Every row belongs to one group in each of 2 separate groupings. Each group adds its own fixed numbers to the row, and there is some noise. The rows also spread widely along 6 directions, which tell nothing about the answers.
(in the rows, 128 means zero)
Known rows, each followed by its group in each grouping:
[153 137 161  92 113 109 112 147 134 124 116 116 132 120 113 122 117 111
 164 145 128] | (1) z_973
[149  95 129 118 103  93 126 157 139 133 145  93 161 152 126 120 138 115
 182 130 150] | (2) z_93
[167 140 175  80 121 130 125 106 129 118 117 120 121 123 122 137 105 122
 170 148 127] | (1) z_844
[144 102 141 125 105  96 150 166 144 157 150 103 161 121  99 129 108 115
 136 171 143] | (0) z_93
[157 108 144  79 124 106 127 138 143 112 134 113 140 143  96  90 131 105
 173 151 133] | (0) z_558
[130  98 126 141  93  63 112 164 134 151 160  98 164 161 102 108 130  89
 163 157 131] | (2) z_558
[142  90 142 122 104 102 126 151  87 131 123 114 117 120 115 133 156 140
 128 150 135] | (0) z_422
[123 120 140 104 151  98 100 155 104 120 111 118 117 160 123  96 212 123
 138 114 152] | (1) z_844
[129 106 153 181 107 122  79 143  96 134 129 119 101 133 112 141 171 134
 122 145 104] | (2) z_61
[121  91 132 111 131  97 114 164  94 125 127 102 126 136 120 123 182 134
 124 132 137] | (1) z_422
[144 121 159 138 119 120  93 178  93 144 117 124 103 114 100 126 167 120
  98 168 121] | (0) z_973
[155 134 161 103 130 116 103 114 129  96  90 127 115 141 104  96 145 129
 180 123 130] | (1) z_61
[149  93 145 151  82  94 101 149 107 132 136 101 123 124 101 139 139 121
 157 138 127] | (0) z_558
[110 105 127 185 127 113  69 157 104 146 143 107 119 146 114 108 191 106
 113 132 118] | (2) z_558
[130 110 127 130 135 100 127 130 136 152 150  97 145 108 124 115 142 115
 164 106 138] | (1) z_422
[124  95 173 130  79 113 126 175  81 167 170  91 121 127 118 192 132 133
  74 203 109] | (2) z_844
[163 126 150 147 112 110 126 141 133 144 112 118 141 116 108 122 110 117
 170 153 143] | (0) z_93
[116 112 121 125 150 109  92 164 133 133 133 102 133 147 106  79 199  95
 140 111 131] | (1) z_558

New rows, each followed by its group in each grouping:
[125 113 145 116 119 111 120 166 135 151 171  97 156 145 100 111 122  95
 109 203 106] | (2) z_558
[137 114 146 146 122 117  95 145 123 133 131 116 119 117 101 107 156 110
 142 140 124] | (0) z_558
[138 133 140 148 115  87 103 125 130 143 119 117 135 125 129 118 156 106
 186  95 157] | (1) z_844
[135  66 139  93  78  70 124 171  95 111 151 105 135 181 105 125 179 127
 148 150 132] | (2) z_61
[150  88 143  96 118 123 118 153 113 122 154 101 125 134  96 122 149 119
 130 150 115] | (0) z_558
[138 100 137 115 101  98 137 157 114 163 167 105 131 121 115 139 151 122
 121 143 143] | (0) z_844
[155 103 132 132 111 108 106 125 132 129 137 106 127 117 113 103 152 104
 187 106 139] | (0) z_558
[126  97 125 129 126 119 125 154 127 146 161 118 118 121  96 107 181 122
 121 127 126] | (0) z_61
[140 118 139 115 116 103 139 145 129 160 162 114 138 116 117 121 145 107
 141 135 144] | (0) z_844
[137  90 137 152  58  75 109 161 121 151 159  89 154 145 104 144 108 107
 160 166 123] | (2) z_558
[161 100 157 107 101 140 110 124 116 114 139 102 110 114  99 140 129 127
 162 136 112] | (0) z_558
[126 129 130  97 167 124 117 144 125 144 146 122 117 138 121  80 189 107
 111 128 151] | (0) z_844
[151  97 148  85 123 120 125 144 118 109 133  93 145 156 125 124 147 130
 164 144 133] | (2) z_93
[131 132 183 172  91 108 101 153  97 163 114 106 110 107 116 174 123 133
 103 177 120] | (1) z_844
[136 128 162 138 105 102 117 150 127 135 114 121 131 136  91 127 130 120
 129 170 118] | (1) z_61
[129  93 149 114  90 107 126 148  99 153 179  92 131 134 127 163 140 124
 122 153 120] | (2) z_844
[129 140 126 190 109  85 117 129 133 181 140 121 134 102 119 108 144 101
 162 111 159] | (0) z_844
[105  84 121 153  99  73 109 174  98 160 179  94 139 161 129 130 197 110
 131 125 156] | (2) z_844
[155 120 146 141 106 101 116 132 132 138 125 107 155 140 127 126 112 119
 191 133 145] | (2) z_93
[147  98 116 117 134 120 136 131 156 150 165  98 150 116 125 113 151 110
 183  86 149] | (0) z_93
[141 110 137 117 146 146 125 149 130 133 141 106 125 112 111 119 157 125
 128 128 131] | (0) z_93
[136 146 150 209 110 112  93 117 141 158 105 127 121  96 102 131 116 119
 168 119 125] | (1) z_61
[148 123 166 137 121 115 117 152 127 131 100 102 141 119 109 147 124 126
 151 149 135] | (1) z_93
[178 139 138 113 114  77 130 124 154 122  87 125 160 136 112  81 112 107
 230 122 171] | (0) z_93
[115 119 130 142 111  80 104 156 118 162 154 110 142 155 127 116 166 104
 136 139 150] | (2) z_844
[167  91 159 109  95 125 137 150 104 123 127 100 124 118 107 169 122 145
 143 153 130] | (0) z_93
[126  80 164 129  99 131 111 170  83 116 133 103  90 123  94 168 179 150
  85 151 104] | (1) z_61
[144 123 137 175  89  81  94 125 141 157 142 107 155 138 110 121 102  95
 184 151 125] | (2) z_558
[146 138 139 156 108  70 110 132 120 146 106 131 137 138 116  90 164 103
 181 121 168] | (0) z_844
[142 100 134 200  78 102  89 146 106 153 139 101 116 100 103 149 154 121
 156 106 128] | (0) z_558
[183 132 175  86  91 111 129 105 117 114 116 120 115 113 121 143  91 124
 182 154 138] | (0) z_844
